The rows are grouped in 3 ways, from coarse to fine. Each group lies inside one group of the grouping before and may be the whole of it. The rows also spread widely along 10 directions, which tell nothing about the answers.
Known rows, each followed by its group in each grouping:
1 1 -6 19 29 14 6 10 8 -5 -11 17 -7 3 -30 6 7 -1 -4 4 2 -26 -10 -1 13 11 20 -12 24 1 -11 0 7 14 8 17 7 8 1 7 10 4 14 | q_350 q_333 q_460
16 -12 17 -10 12 0 20 17 -8 -14 -18 16 -10 40 -38 29 12 2 28 -9 13 -13 2 -10 -18 7 -19 13 31 -1 -2 20 14 -1 5 -10 13 1 5 30 33 -27 32 | q_350 q_254 q_183
24 15 -21 -8 -2 15 -3 13 -15 4 -16 3 33 -12 31 -20 -4 -15 -7 15 50 -7 -15 12 29 -3 -6 2 10 -4 4 16 -21 -1 39 8 20 -16 -1 -1 3 -22 9 | q_990 q_233 q_645
-19 -5 1 4 4 -2 1 24 1 5 -7 10 6 2 -7 11 -16 -7 12 -14 15 6 -16 -1 6 24 -1 -22 1 -2 -1 13 -4 5 2 -21 11 14 17 10 -3 -16 21 | q_350 q_756 q_115
-1 -5 18 1 18 -1 20 18 2 -16 -11 4 -15 13 -28 -7 11 -10 0 -9 14 -6 -7 11 -14 5 11 -6 19 -7 -6 14 -2 5 16 -12 -2 -6 -2 20 8 -3 0 | q_60 q_75 q_285
-19 -10 28 5 16 -16 10 17 11 -11 0 10 -5 5 -30 -9 8 -10 1 -16 18 -2 -9 9 -20 5 2 -14 11 0 -13 15 -4 -1 15 -19 -11 5 -4 22 17 -2 3 | q_60 q_442 q_565
-8 20 -36 10 61 34 26 3 4 15 -4 28 -11 -8 -30 -5 0 6 17 -7 3 -35 28 -17 14 -13 4 18 9 16 -12 11 -18 20 20 11 19 -13 -16 11 55 2 -26 | q_495 q_681 q_788
15 11 2 9 40 33 26 9 -2 -1 -15 9 -21 34 -33 -8 16 -6 14 -22 -11 -28 -5 -8 2 5 43 -16 24 9 10 1 -12 4 19 0 10 -8 -11 6 10 -2 -6 | q_350 q_756 q_454
-19 8 24 10 9 -13 4 19 -1 -2 -5 -12 9 2 -10 -41 -7 -24 -8 -29 15 15 -24 28 -5 11 35 -38 -5 -6 2 19 -21 -4 10 -17 -14 1 3 11 -21 -5 0 | q_495 q_681 q_251
-11 12 -61 21 9 21 -3 8 2 12 -13 10 -12 -21 -5 3 -11 -4 -2 6 28 -13 6 24 38 26 15 -9 -16 3 5 1 5 32 -5 29 -1 1 -3 -12 -10 17 39 | q_990 q_252 q_919
4 33 -19 -2 -6 22 -3 20 -8 26 -15 -6 27 8 10 -24 -7 -14 4 -34 28 -4 -10 18 18 23 20 -23 -26 11 21 25 -18 3 -1 8 6 -6 6 0 -17 -19 37 | q_990 q_258 q_988
-10 29 -11 22 16 17 9 2 10 9 -5 13 -3 -6 -20 -12 2 -4 -19 -10 18 -19 -22 11 28 27 38 -24 -8 -1 -4 7 4 13 11 27 -4 4 0 -12 -6 10 -4 | q_60 q_442 q_720
-1 2 -8 16 21 17 13 30 -4 0 -14 -13 1 9 -4 -39 15 -29 2 -32 6 -11 20 36 -12 8 35 -11 -1 -3 13 19 -27 7 4 -15 -11 -17 -12 10 -23 -3 29 | q_60 q_75 q_4
6 -14 17 10 7 -14 8 4 2 -32 -13 19 -8 -4 -26 14 3 -1 -23 38 32 -4 -36 1 14 8 -8 -1 37 -19 -26 9 21 8 28 16 8 8 10 11 20 -6 -11 | q_350 q_333 q_963
-20 6 29 8 1 -21 12 10 8 -18 -14 12 -5 14 -44 3 2 0 -9 -13 22 4 -26 10 -9 13 3 -9 7 -4 -20 25 18 6 -5 7 -18 11 11 22 18 -3 5 | q_495 q_168 q_386
9 -3 29 -5 3 -2 1 22 -3 -1 -7 -8 13 25 -8 -14 1 -15 15 -28 17 2 -30 1 -7 11 22 -37 12 4 13 13 -15 -22 22 -31 9 4 6 15 -11 -25 23 | q_350 q_756 q_825
-3 10 -54 7 30 38 6 30 -9 22 -17 3 1 0 19 -4 -15 -15 27 -15 -4 -12 26 13 20 13 27 -11 5 2 26 -11 -33 21 4 -14 15 -8 5 1 -16 -2 40 | q_990 q_948 q_824
5 0 -8 4 23 12 18 19 -4 -6 -13 9 -2 3 -4 0 8 -11 9 -3 15 -14 13 3 3 2 -1 3 20 -5 -3 11 -14 6 25 -13 11 -11 -3 15 13 -15 8 | q_60 q_496 q_23
-18 28 -25 9 -2 15 2 11 16 35 8 10 -3 -11 -10 8 -18 6 12 -34 19 -8 -20 -2 33 44 23 -47 -33 13 11 7 0 6 4 -3 14 16 21 -10 -16 2 27 | q_60 q_496 q_521
-7 2 45 -31 3 -15 16 17 -4 -8 -11 11 -5 35 -32 18 -8 2 14 -14 18 12 -42 -11 -14 12 -3 -18 18 -1 -2 17 1 -6 19 -19 7 2 23 30 25 -19 -16 | q_990 q_252 q_958
8 -3 35 -8 -2 -17 21 22 -18 -24 -29 0 4 34 -14 9 -5 -14 4 -1 23 12 -21 15 -13 11 -6 3 26 -24 -8 22 3 2 7 -11 -4 0 22 26 -3 -32 17 | q_495 q_426 q_758
-6 -11 4 -1 15 0 20 10 3 -6 2 7 -21 10 -34 -5 9 -7 15 -11 16 -5 -5 -3 -9 8 2 -15 7 8 3 16 -3 -1 22 -24 9 1 -4 16 22 -5 -5 | q_350 q_333 q_566
-13 6 20 0 2 -10 7 30 -3 3 -17 0 17 21 -14 -7 -11 -15 9 -33 15 6 -8 12 -15 16 4 -9 0 -7 -2 27 -9 2 -6 -13 -8 4 17 23 -4 -24 31 | q_495 q_426 q_385
-4 5 -8 -15 -1 1 -1 9 6 23 12 0 9 -5 -13 -24 2 -5 23 -26 46 0 -4 -2 -3 -2 -14 -19 -24 29 14 28 -20 -12 27 -29 12 -4 -16 17 29 -13 16 | q_990 q_258 q_613
-14 17 -13 5 13 10 5 20 -3 11 -10 8 16 -1 -1 -9 -13 -4 9 -17 18 -3 -3 6 14 12 5 -13 -2 -2 -6 15 -18 7 6 -3 9 1 10 10 1 -17 19 | q_495 q_642 q_275
-12 -6 38 -19 -2 -19 21 18 -9 -22 -26 15 -11 26 -26 27 -12 -2 0 11 16 19 -35 -1 -11 16 -15 -1 27 -21 -11 18 9 15 3 -13 0 5 29 31 20 -19 -14 | q_990 q_258 q_613
4 -9 14 -1 6 -7 13 7 -2 -14 -6 12 -9 11 -24 6 5 -4 3 5 29 0 -24 -5 2 8 -7 -9 16 -2 -5 15 6 -3 23 -11 10 5 0 13 18 -13 -1 | q_350 q_756 q_454
9 5 -38 11 -3 12 -21 31 -14 5 -23 -13 36 -16 35 -23 -7 -32 -6 2 39 -2 7 42 22 10 6 -5 0 -10 12 9 -20 10 9 13 3 -10 -3 -1 -34 -17 67 | q_990 q_252 q_958
-14 -3 -28 10 25 18 17 9 7 12 4 11 -31 -2 -19 6 -11 0 26 -12 2 -6 -5 -8 18 22 24 -35 -2 13 15 -8 -11 11 12 -26 16 10 -1 -3 -1 10 5 | q_350 q_756 q_454
-13 20 -31 30 30 25 -15 25 11 17 -6 -2 30 -37 21 -44 -9 -24 -23 -11 13 -17 1 29 28 8 42 -27 -2 -1 -3 1 -34 13 18 10 1 -9 -9 -11 -29 7 15 | q_60 q_75 q_285
-5 8 -23 -3 20 17 29 4 -1 9 2 11 -27 7 -21 5 -6 9 32 -11 15 -4 2 -8 16 11 6 -16 0 8 6 3 -13 7 20 -20 17 0 1 7 15 -3 -3 | q_495 q_642 q_275
4 -9 -16 34 13 9 -9 24 1 -9 -18 -8 5 1 -6 -27 15 -26 -6 -16 13 -16 10 35 0 9 29 -16 9 -4 5 6 -6 9 -6 8 -15 0 -18 3 -28 0 67 | q_350 q_756 q_454
-4 -5 -14 10 23 2 -2 14 12 1 0 23 6 -27 -2 15 -7 2 4 16 25 -17 -4 -7 20 2 -14 -5 27 -3 -20 -3 -4 6 32 -2 18 4 5 12 19 -6 19 | q_60 q_496 q_521
-8 17 5 -1 11 3 28 7 -5 0 -10 6 -21 18 -29 8 -12 3 10 -17 12 2 -23 0 13 25 20 -21 -4 -1 5 12 1 8 6 -5 7 5 18 8 5 -4 -14 | q_495 q_681 q_788
3 9 54 7 -9 -16 -5 23 -6 -21 -28 2 29 28 -11 -6 -1 -17 -30 -10 17 6 -59 14 0 22 24 -26 24 -22 -12 21 9 -6 5 14 -7 9 24 13 -21 -26 13 | q_350 q_756 q_454
8 34 6 3 12 25 17 16 6 23 -6 7 1 35 -36 -12 22 -1 15 -58 12 -31 2 -2 -4 19 24 -17 -16 19 10 30 -1 -7 5 9 6 -8 -4 11 12 -15 27 | q_60 q_496 q_521
-14 5 -1 25 17 1 5 17 11 -7 -12 13 -5 -7 -19 -2 4 -10 -17 -5 11 -13 -7 18 9 18 19 -14 12 -13 -15 8 5 17 2 17 -9 4 4 6 -7 5 22 | q_60 q_496 q_521
9 -12 4 -7 -6 -8 36 8 -14 -22 -10 0 -30 15 -16 3 13 -14 8 8 40 9 -2 17 -4 16 -14 2 4 -13 4 20 4 2 23 -24 2 -7 0 11 5 -12 -6 | q_60 q_442 q_565
10 3 -14 3 14 12 37 1 -12 -10 -6 -5 -30 13 -18 -22 11 -10 15 -4 25 3 3 15 9 3 18 -12 3 -1 10 11 -17 4 29 -17 5 -13 -13 7 2 -3 -11 | q_495 q_642 q_275

New rows. What belongs after each?
-3 -17 -16 0 5 0 20 24 -9 -11 -17 12 -16 15 -24 25 4 -7 22 0 22 -7 19 3 -10 16 -30 16 10 -7 0 23 11 13 -4 -13 12 3 10 22 21 -19 36 | q_350 q_333 q_566
1 2 -59 25 8 23 -3 16 -2 8 -7 0 1 -27 11 -8 -6 -16 1 8 28 -14 13 21 36 22 9 -13 -7 -1 10 3 -7 17 11 6 16 2 -2 -13 -20 1 42 | q_350 q_333 q_566
-1 3 -4 -4 12 9 22 20 -9 4 -6 -2 -6 9 1 -11 1 -16 17 -15 19 -1 3 10 0 13 7 -12 2 0 11 13 -24 1 23 -30 11 -9 2 8 -3 -14 -1 | q_60 q_442 q_565
-39 31 12 -6 32 16 4 19 20 28 -5 28 7 15 -34 1 -18 10 11 -49 -15 -17 -20 -16 -6 19 29 -30 -6 17 -5 13 -13 16 -12 1 -1 7 17 13 25 4 -10 | q_990 q_233 q_645
7 13 -34 8 9 20 20 3 -3 10 0 2 -12 -7 -5 -18 11 -12 6 -7 40 -14 12 14 20 13 5 -5 -18 9 10 17 -12 4 27 -4 12 -11 -16 -6 5 -2 2 | q_60 q_442 q_565
-2 -3 1 0 40 15 -3 25 5 6 -11 10 12 0 -6 -10 -4 -9 19 -7 -4 -17 4 -2 -7 -16 13 -10 36 9 -3 -5 -31 7 20 -16 7 -6 -8 25 19 -9 21 | q_990 q_258 q_613
19 3 -6 -12 20 18 19 7 -5 -5 -15 13 -15 18 -15 7 6 3 17 3 18 -17 -8 -5 6 -1 7 0 26 4 5 2 -6 5 25 -3 12 -9 -4 11 22 -6 4 | q_990 q_233 q_645
-18 -6 32 -1 15 -15 4 17 12 -8 2 11 9 -10 -16 -8 -7 -5 -9 -3 21 4 -31 1 -5 4 3 -18 19 -5 -19 15 -10 -3 27 -20 0 3 12 21 13 -7 -16 | q_60 q_75 q_4
8 -26 -7 -3 10 -4 11 16 -9 -10 3 -8 -6 -5 4 -21 6 -21 23 2 36 8 3 7 -4 -7 -9 -15 12 4 13 11 -25 -14 41 -51 16 -7 -16 15 7 -18 8 | q_350 q_756 q_825
18 9 -11 -2 25 25 26 1 -2 -2 -13 9 -30 25 -39 -1 18 2 17 -6 13 -22 1 -2 2 -2 17 1 14 12 10 8 -2 11 17 6 4 -12 -17 13 29 2 3 | q_990 q_258 q_613
-18 34 9 4 -5 7 -8 28 12 24 -12 11 24 17 -25 8 -10 2 -1 -51 15 -17 -24 3 4 42 16 -24 -24 5 -3 28 13 5 -23 18 -1 16 27 8 -9 -12 48 | q_60 q_75 q_285
-6 13 -38 8 19 25 6 25 -3 14 -12 7 6 -17 15 3 -18 -10 7 -2 15 -11 6 9 26 21 10 -9 3 -6 3 2 -16 20 11 -6 19 -3 14 -2 -15 -6 18 | q_60 q_75 q_285
18 13 -33 8 -3 17 22 13 -13 -4 -27 1 -19 24 -15 24 1 2 23 -6 23 -13 9 14 20 26 4 5 3 -1 11 10 15 14 -9 11 7 4 12 6 -7 -9 52 | q_495 q_168 q_386
-11 -9 -18 19 16 7 17 15 14 1 2 1 -44 8 -34 7 9 -4 29 -31 0 -12 15 12 -2 26 29 -34 -5 10 15 -5 3 9 -3 -24 -10 10 -8 8 -13 16 50 | q_60 q_496 q_23
-28 -23 9 12 3 -27 7 10 9 -18 1 12 -15 -10 -34 -2 0 -11 -5 1 27 16 -10 17 -9 15 -10 -14 2 -5 -12 22 10 9 1 -16 -12 11 -2 16 17 3 7 | q_350 q_254 q_183
-2 -8 -9 10 17 11 25 29 -13 -14 -24 -2 -23 16 1 7 -2 -21 13 -1 -1 -3 13 25 0 22 19 -6 20 -20 9 -3 -13 19 2 -20 -2 -5 11 8 -25 -5 21 | q_60 q_442 q_565
0 10 0 -2 12 14 24 22 -7 -5 -19 5 -14 18 -14 11 -4 -5 6 -10 9 -6 -10 7 5 24 15 -8 11 -11 3 11 -2 14 6 -8 9 -3 18 10 -7 -9 2 | q_60 q_75 q_285
6 4 -31 0 4 13 30 8 -8 1 -10 0 -30 16 -20 11 0 1 34 -13 25 -5 12 7 10 18 2 -4 -5 10 15 11 1 9 5 -16 10 0 1 8 7 -4 25 | q_495 q_168 q_386
-2 19 -2 -2 -11 3 -5 25 -15 2 -23 -7 38 -4 28 -35 -9 -29 -22 -9 39 11 -21 33 12 14 10 -11 -6 -15 5 29 -23 5 11 5 -1 -13 10 2 -21 -22 10 | q_990 q_233 q_645
-20 -7 18 17 7 -22 -20 24 15 1 1 -4 27 -8 -18 -30 -3 -16 1 -31 26 0 -9 24 -16 2 10 -26 -1 5 -12 16 -8 -7 1 -11 -22 11 -6 21 -7 -8 59 | q_495 q_426 q_758
4 18 -6 16 6 12 -5 26 -1 4 -18 2 29 -3 13 -10 -2 -18 -13 -14 19 -14 -8 19 19 19 18 -15 7 -10 -3 14 -10 4 11 12 4 -3 10 3 -23 -18 37 | q_60 q_496 q_23
24 -11 -28 7 15 13 17 13 -2 -5 -4 7 -19 -1 -12 9 18 -2 25 4 31 -24 24 3 7 -2 -16 9 18 4 2 5 0 1 28 -9 16 -9 -15 14 18 -10 44 | q_60 q_496 q_521
3 -12 -66 7 21 20 -2 19 -9 4 -10 4 4 -40 36 -15 -10 -18 13 25 35 -6 30 22 25 -7 -13 8 13 -3 7 -5 -32 20 26 -15 16 -15 -13 -1 1 -2 30 | q_990 q_233 q_645
-10 15 -33 5 25 24 -1 22 -6 14 -20 11 18 -9 8 -8 -14 -12 0 -2 16 -13 7 12 21 6 9 0 3 1 -2 8 -22 21 10 14 10 -12 2 4 5 -7 11 | q_990 q_252 q_919
-8 -1 -18 -5 16 7 -11 21 5 17 1 5 14 -4 -5 -10 -6 -4 21 -20 25 -12 2 5 2 1 0 -16 -2 19 5 8 -16 1 16 -10 8 -2 -7 14 14 -7 40 | q_990 q_252 q_919
-11 17 -37 13 5 18 3 9 -3 17 -4 12 12 -19 6 -9 -11 -11 -6 -2 34 -4 -7 4 34 23 1 -13 -21 2 2 20 -9 13 12 6 19 2 2 -11 -1 -8 2 | q_350 q_756 q_454
-8 -6 -7 1 2 -6 0 21 10 12 8 6 0 -14 -1 10 -12 -1 21 -12 26 0 -10 -2 11 18 -4 -30 2 5 2 2 -8 -5 24 -29 14 11 12 11 -2 -10 35 | q_60 q_496 q_521
-11 9 -3 -2 13 2 -6 12 10 9 -2 19 15 -5 -14 1 -10 2 0 -7 24 -7 -19 -4 12 4 0 -13 6 7 -7 8 -2 3 16 5 5 6 6 13 24 -3 14 | q_990 q_948 q_824
-5 9 -13 6 12 11 10 18 6 9 -6 15 -7 -3 -6 22 -12 2 12 -6 12 -10 -11 -4 22 26 7 -20 9 -4 0 -2 -1 9 14 -7 17 8 20 5 -4 -7 21 | q_60 q_496 q_521
-11 -18 -10 -4 1 -20 12 1 -2 -10 15 0 -9 -31 3 -24 -8 -8 7 20 56 25 -13 10 14 -6 -22 -18 2 -1 -7 12 -20 -7 49 -39 10 0 -9 11 14 -7 -16 | q_495 q_642 q_275
0 7 -20 10 21 23 16 6 1 6 -4 11 -9 2 -17 -7 4 -7 6 -8 19 -15 -3 -3 17 11 14 -11 1 9 4 12 -7 7 20 -3 16 -4 -9 0 12 -4 -3 | q_350 q_756 q_115
-3 -30 -32 17 21 4 12 19 -11 -22 -18 6 -17 -18 11 7 -7 -20 7 32 16 4 14 18 12 5 -5 3 32 -20 -3 -6 -11 19 15 -22 10 1 0 8 -8 -5 19 | q_350 q_756 q_825
-15 2 -45 4 6 15 32 7 -7 10 0 11 -29 -6 -22 0 1 -8 13 -3 35 -1 20 3 13 24 -16 3 -30 6 9 32 -2 19 8 -14 21 -5 -1 0 25 -2 -14 | q_350 q_333 q_963
-11 7 -23 11 -1 6 0 9 6 10 -3 2 -9 -8 -20 -12 0 -6 2 -12 31 -2 -7 18 12 17 11 -19 -18 10 7 14 0 14 -1 5 -7 3 -9 3 2 8 32 | q_990 q_258 q_613
-1 9 4 16 4 -1 8 9 2 -10 -13 11 4 1 -20 -8 13 -11 -19 0 36 -13 -7 20 7 13 0 5 3 -8 -16 23 10 9 9 21 -8 -1 -4 6 8 -5 11 | q_60 q_442 q_565
-14 -24 -31 12 14 -5 5 22 2 -7 -4 14 -10 -23 0 15 -5 -9 17 16 32 -6 30 14 1 7 -34 14 11 -7 -13 5 -2 17 7 -19 4 6 -3 15 14 -5 41 | q_60 q_442 q_565
17 5 -24 15 23 22 7 16 -1 3 -8 4 -1 -1 -2 -8 11 -10 13 -4 19 -28 13 11 12 5 16 -6 16 4 6 -3 -10 2 23 0 7 -5 -14 2 -4 -6 41 | q_60 q_442 q_720
